Every row belongs to one group in each of 4 separate groupings. Each group adds its own fixed numbers to the row, and there is some noise. The rows also spread widely along 15 directions, which tell nothing about the answers.
In the rows, 128 means zero.
Some rows, each with its group in each grouping after it:
[153 121 185 116 167 128 128 151  97 136  96 138 153 116  95  97  84 165
 173 125 132 158 168 131 145  93 136 105]
teriz X q_188 Femal
[152 102 120 140 159 106 153 100 184 156 164 150 137 177 106 146 113 176
 167 143  97  83 138 134 130 165 161 116]
Teboz J q_339 mit
[ 69 128  84 136  90 119 128 128 136 127 125 122 147  82 129 176 143  84
 110 155 144 147 102 103 119 142 150 137]
Teboz N q_151 pes
[123  55 145 134 156 140 168 122 133 160 138 150 183 178  95 120  66 158
 138 132 128  59 135 113 124 169 125 137]
Puti N q_188 pes
[ 85 185 116 133  81 144 155 144 129 100 123 129 153 122 118 184  66 130
 155 124 131 139 123 134 134 140 156 141]
Puti X q_151 mit
[112 141 118 106 134 119 131 131 132 201 129 171  72  86  99 108 114  74
 176 128 163  84 132 196 109 179 150 137]
teriz F q_339 Vit
[ 80  88 156 130 110 115 115 172 141 123 137  37  90 120 111 140 128 106
 150 111 128 192 165 114  94 125 123 112]
Puti J q_188 Vit
[132 112 194 102 174 152 108 111 139 214 127 104 135 105 124  76 131 123
 120 121 172  94 159  98  85 109 115 111]
Teboz F q_151 Femal
[ 71 117 136  53 125  73  72 158 120 188 122 136  74  79 123  78 167  59
 184 154 140 164 173 149 120 105 150 111]
Teboz D q_188 pes
[ 71 114 153  79 131 129 109 135 184 142 154 104 117 147 155 142 151 129
 128 126 140 105  87 103 115  97 136 114]
teriz D q_188 Vit
[142 175 118 154 103 168 135 109 186 113 131 110 115 170 171 179  96 130
 112  87 130 165 131 100  57 138 150 168]
Teboz F q_188 pes
[162 125 136 173 124 117 153 108 118 154 140 127 131 128 182  74  64 137
 169  93  99 132 101 149 102 159 153 131]
Teboz J q_151 Femal
[103 119 112 134 115 130 132 134 121 120 156  86 110 148 127 140 117 143
 169 113 125 118 115 168 121 151 129 135]
Teboz F q_151 Vit
[152 164 179 113 121 134 156 131 153 160  94 163 175 120 141 102 109 120
  99 114 158 138 188 126 128 165 160 158]
Teboz D q_151 pes
[106 158 150 103  77 133 157 153 163  86 131 103 123 151 148 188 112  93
 114  85 136 171 160 167 147 150 130 147]
Teboz X q_151 Vit
[195 144 119 137 117 117 171 107 181 125 150 140  86 135 117 216 120  90
 138 102  92 174 145 145 172 105 153  62]
Teboz D q_151 pes
[139 120 123 172 133 117 104 137 165  62 108 135 171 167 126 168 142 172
  71 144 128 158 125  53  72 124 144 127]
Teboz D q_151 Femal
[163 113 103 143 154 119 131  87 136 161 125 144 142 111 127 131 169 106
  62 144 151  74  92 133 153 122 104 118]
Teboz J q_188 mit
[110  91  97 137 130 105  91 125 117 117 146  68 102 108 156 150 166 121
 127 123 107 212 132 105 118  87 124 120]
Teboz N q_151 pes
[152 153 106 149 153 127  89 132 152  94 124 134  77 171 114 159 126 160
 152 122 123 118 110 127  76  97 133  90]
Teboz J q_188 mit
[150 145  90 153 144 130 141 137 134 117 119 166 129 157 122 136 100 174
 190 134 113 121 102 157 112 169 183 160]
Teboz F q_188 pes
[127 152  69 118 130  96  98 132 109  94 127 156 156 160  82 137 203 176
 125 171 146  82 156 163 147 162 135 162]
Teboz F q_151 mit
[120  98 151  99 156 106  96 127 111 149 103 162 113 141 158  91  76 120
 111 109 124 168 144 126 102  73 105 123]
Puti D q_339 Vit
[125 102 119 119 119 119 146 109 182 128 136 145 133 144 121 201 102 102
  94 130 112 149 134 104 143  85 125  89]
Puti J q_151 Vit
[113 127 100 173 119 145 126 144 109 113 118  94 110 107  66 164 129 111
 143 140 158 102 107 131  89 161 121 112]
Teboz F q_188 Femal
[ 89 183 123 127 128 188 109 132  97 104 117 111 154 173 137 129  55 205
 149  98 165 110 141 154  80 136 116 188]
Teboz X q_151 Vit
[109 110 168  91  99  92 133 147 111 111  96 135 206 135 156  90 144 119
  77 130 141 178 209 120 154 150 124 174]
Teboz N q_151 pes
[167 164 148 140 126 134 123 100 156 131 123 150 152 165 144 131  98 140
  79 101 141 127 182 113  88 130 130 142]
Teboz X q_151 mit
[ 94 119 138 106 100 116 134 162  98 158 128  81 118  94 118  89 178  75
 115 121 167  83 130 157 148 171 101 134]
Puti J q_188 pes
[124 137 150 108 139 144 129 157 116 100 105 127 119 152  98 145 114 133
 155 116 147 104 119 152 125 118 110 106]
Teboz F q_188 Femal
[139 107 157 172 143 127 111 129 175 134 157  58 120 152 160 101 139 179
 128 100 120 134 114  70  52 136 165 127]
Puti N q_188 Vit
[159 160 119 159 106 167 172  85 129 162 141  92 139  90 121 165 111 108
  86 104 153 114 117 134 161 112 112 118]
Puti D q_188 Vit
[142 135 170 114 127 115 136 147 153 101 119 124 143 150 148 130 147 135
 118 116 128 114  93 114 142 111 136  98]
Teboz D q_188 Femal
[141 155 184 155 116 109 161 170 105 111  93 119 180 109 165  56 101 161
 149 105 129 167 138 155 136 198 184 177]
Teboz D q_151 mit

New rows, each followed by its group in each grouping:
[151 131 135 135 132 131 137 118 140 122 118 116 175 150 132 133 136 164
 105 134 129 132 139  92 125 115 135 131]
Teboz F q_188 pes
[ 94 140 123 119 115 120 108 166 142  85 112  96 131 142  98 156 162 148
 133 143 150 141 148 132 119 134 135 133]
Teboz J q_188 Vit
[112 126 136 142 119 127 105  89 153 172 189  97  86 183 174 106  51 144
 160  84  99 112 139 100  35 121 126 123]
Puti X q_339 mit
[135 101 106 177 144 144 112 141 108 113 121  57  95 100 109 167 145 124
 117 118 135 188 131 116 109 114 109 108]
Teboz J q_151 pes
[137 162 137 136 137 154 115 126 138 167 132  95  95 101 134 124 122 136
 161 108 143 151 152 121  96 122 150 123]
teriz J q_151 pes
[ 84 103 111  96 154 145  90 123  74 164 146  65  69  99 132 115 135 115
 173 107 148 148 121 186 136  84  89 137]
Teboz N q_188 Vit
[145 147  98 132  88  90 148 127 146 119 123 157 131 123 130 144 148  91
  99 124 127 161 160 164 157 162 154 163]
Puti D q_188 Vit
[102  97 127 122 101  85 108 119 141  95 112 190 197 207 179  97  72 150
  98 136 104 143 155  76  69 130 141 161]
Teboz N q_188 pes
[174 172 122 191 164 159 113 117 158 139 124  88 102  96 137 138 164 159
 106 113 153 109  77 103  80 132 154 113]
Teboz J q_151 mit
[ 73 159 145  62 112 117 112 151 111 150 140 109 118 128 109  98 161 118
 168 134 162  57 143 180 152 143 114 116]
Teboz J q_151 mit
[157 176 123 136 128 120 123 176 115  58  96 107 102 123 137 152 182 147
 147 111 130 154  83 148 152 118 153 105]
Teboz N q_188 pes
[102 178  64 155  93 125 110 109 136 102 125 153 165 134 130 157 125 157
 130 160 137 112  99 102  81 141 163 157]
Teboz F q_151 Femal
[152 177  99 139 121 141 139  93 122 162 131 143 130  96 131 129 118 129
 159 125 137 140 136 159 135 135 156 172]
teriz F q_188 Femal
[177 142 155 117 152 125 112  88 119 173 131 118 118 142 190  62  91 158
 143  85 114 168 159 151 121  72 122 136]
Teboz J q_188 Vit
[150 123 104 183 131 145 141 127 135 127 127 106 141 123  98 151 145 137
  94 134 154  90 117 109 101 177 128 120]
Teboz J q_151 pes
[116 106 145 113 177 185 147 147 167 134 120  98  99 124 149 198 139 119
 101  98 149 133  45 116 147  96 115 132]
Puti D q_188 pes
[118 135 122 127  74 116 168 115 162 121 146 146 177 153 112 175 103 120
 110 134 120 131 177 112 143 160 147 131]
teriz D q_151 pes
[118 114 127 149 167 178 113 161  90 118 104 106 117 132  58 155 111 158
 134 119 175 131 170 141 101 152 105 145]
teriz D q_151 pes
[158 209 156 135  34 109 194  92 122 157 118 124 179  58 190  96  87  76
 103  94 124 188 177 158 182 139 159 145]
teriz J q_151 Vit
[134 182 140 141  96 185 168 110 160 114 117 113 136 134 131 212  53 122
 104  88 141 156 130 114 117  93 126 116]
Puti F q_151 Vit
[137 114  91 124 139 105 121 111 115 148 148 158 124 133  82 135 158 117
 113 144 145  53 131 153 147 146 115 109]
Puti N q_151 mit
[ 90 121 138  94 137 172 147 122 188 145 134 118 152 153 131 200 111 129
 120 127 147 136 140 104 115 128 137 158]
Teboz F q_151 pes
[ 96 129 127 112  93 116 143 117 149 160 147 122 122  87 121 156 127  68
 120 136 143 108 107 126 135 116 133  85]
teriz F q_151 Vit
[179  96 167 156 172 152 133 122 141 122  94 128 171 177 134 119  87 178
  86 107 134 155 171  88  93 117 111 140]
Teboz J q_188 pes
[145  87 143 154 108 101 125 112 124 119 141 103 169 147 118 119 135 132
  80 129 123 140 179  86 106 128 104 115]
teriz F q_151 Femal
[119 147 173 106 108 120 138 152 162 147 141 101 134 117  94 129 163 114
 143 129 154 105 175 122 127 163 151 120]
teriz X q_188 Femal
[136  97 143 126 133 118 140 134 147 118 140 112 140 161 142 136 138 138
 121 112 120 126 134 124 131 147 134 122]
Teboz N q_151 pes
[117 110 102 158 117 108 117 152 111  87 108 154 157 160 120 118 117 154
 130 136 129 143 149 125  93 183 151 180]
teriz N q_188 pes
[115 121  99  94 180 126  83 108 143 191 139 153 151 130  97 107 193 173
 124 176 165  71 158 114 120 132 146 153]
Teboz D q_151 pes
[176  96 139 136 147 118 129  98 183 190 154 117 108 146 150 106 170 102
  93 109 133 119 164 121  91 168 138 152]
Teboz F q_188 pes
[208 107 109 193 131 124 154  81 109 131 115 127 162 122 125 144  83 139
  71 103 107 226 208 134 141 118 119 158]
Puti F q_151 Vit
[169 132 138 155  93  92 140 131 104  95 150 104 123 164 147  89 133 147
 127  92 108 106 115 159 140 144 123 101]
teriz D q_188 Vit
[122 140  97 119 118 127  98 120 123 129 155 105  97 158 128 130 159 133
 130 113 140  88 130 130 103 124 112 129]
Puti N q_188 pes
[ 94 135 155 102 102 114 126 136 113 154 152  87 129 112 122  93 151 110
 157 122 152  73 129 136 125 146 125  99]
Teboz N q_151 Femal
[119 102 167 123 127 126 134 155 127 115 111  92 151 142 131 118 131 129
 114 121 137 135 128 103 116 127 116 117]
Teboz F q_188 pes
[119 167 169 101  99 158 152 103 148 167 138  85 145 108 156 135 120 105
  84  97 160 108 122 114 149  87 109 114]
Puti D q_188 Vit
[171 128 122 104 135 117 146 114  97 144 144 127 108 140 109 125 133 126
 160 102 116 158 193 205 196 128 113 152]
Puti D q_188 Femal
[152 167 110 154 154 177  88  97 142 158 121 116 104 122 132 152 120 131
  80 108 169 119 135  89  55  91 111 121]
Teboz X q_151 pes
[134 171  95 112 124 117 132 158 129 107 111 121 118 104 139 149 186 138
 155 131 126 172 119 160 183 131 164 162]
Puti J q_188 pes
[137 150 128 137  93  99 155 142 180  86  92 182 156 120 103 196 126  85
  97 152 128 147 133 105 137 137 159  92]
Teboz J q_151 Femal
[ 64  65 133  87 156 121 111 156 173 154 138 120 134 140 141 139 154 125
 130 149 133 132 113  92 105 136 148 158]
Puti F q_151 pes
[121 136  84 205 108 164 153 105  99  81 120 114 192 128  89 196  83 169
  87 136 145 122 115 101 117 147 115 144]
teriz N q_151 mit
[138 119 112 127 148 108 117 117 138 124 131 147 138 152 134 140 125 148
 125 135 116 129 118 138 138 115 136 139]
Teboz X q_188 mit
[162 115 148 112 160  88 100 136 140 181 135 136  89 108 133  68 172 112
 153 122 126 135 161 144 119 136 155 123]
Puti J q_151 Femal
[159 129 128 134  79  69 180 104 163 139 150 179 174 145  99 148 103 105
 120 143  96 123 194 134 172 166 168 105]
Puti D q_151 mit
[130 151 154 104 127 130 132 143 211 138 122 120  55 104 117 203 124  70
 158 106 129 216 162 140 118 100 177  98]
Teboz D q_188 Vit
[128 176  61 134 114 134 144  81 111 184 154 132 123  74 131 144 125 116
 164 134 127 143 132 182 165 139 160 181]
Puti F q_151 mit
[140 113 105 130 159 142 111 106 163  84 118 154 135 188 142 193 100 167
 103 118 117 166 116 115 111  74 125 138]
Teboz N q_188 Vit
[ 68 146 104  83 115 141  93  97  69 161 140 100 166 114 158 112  95 155
 148 139 133 146 146 119 142  53  99 144]
Teboz X q_151 pes
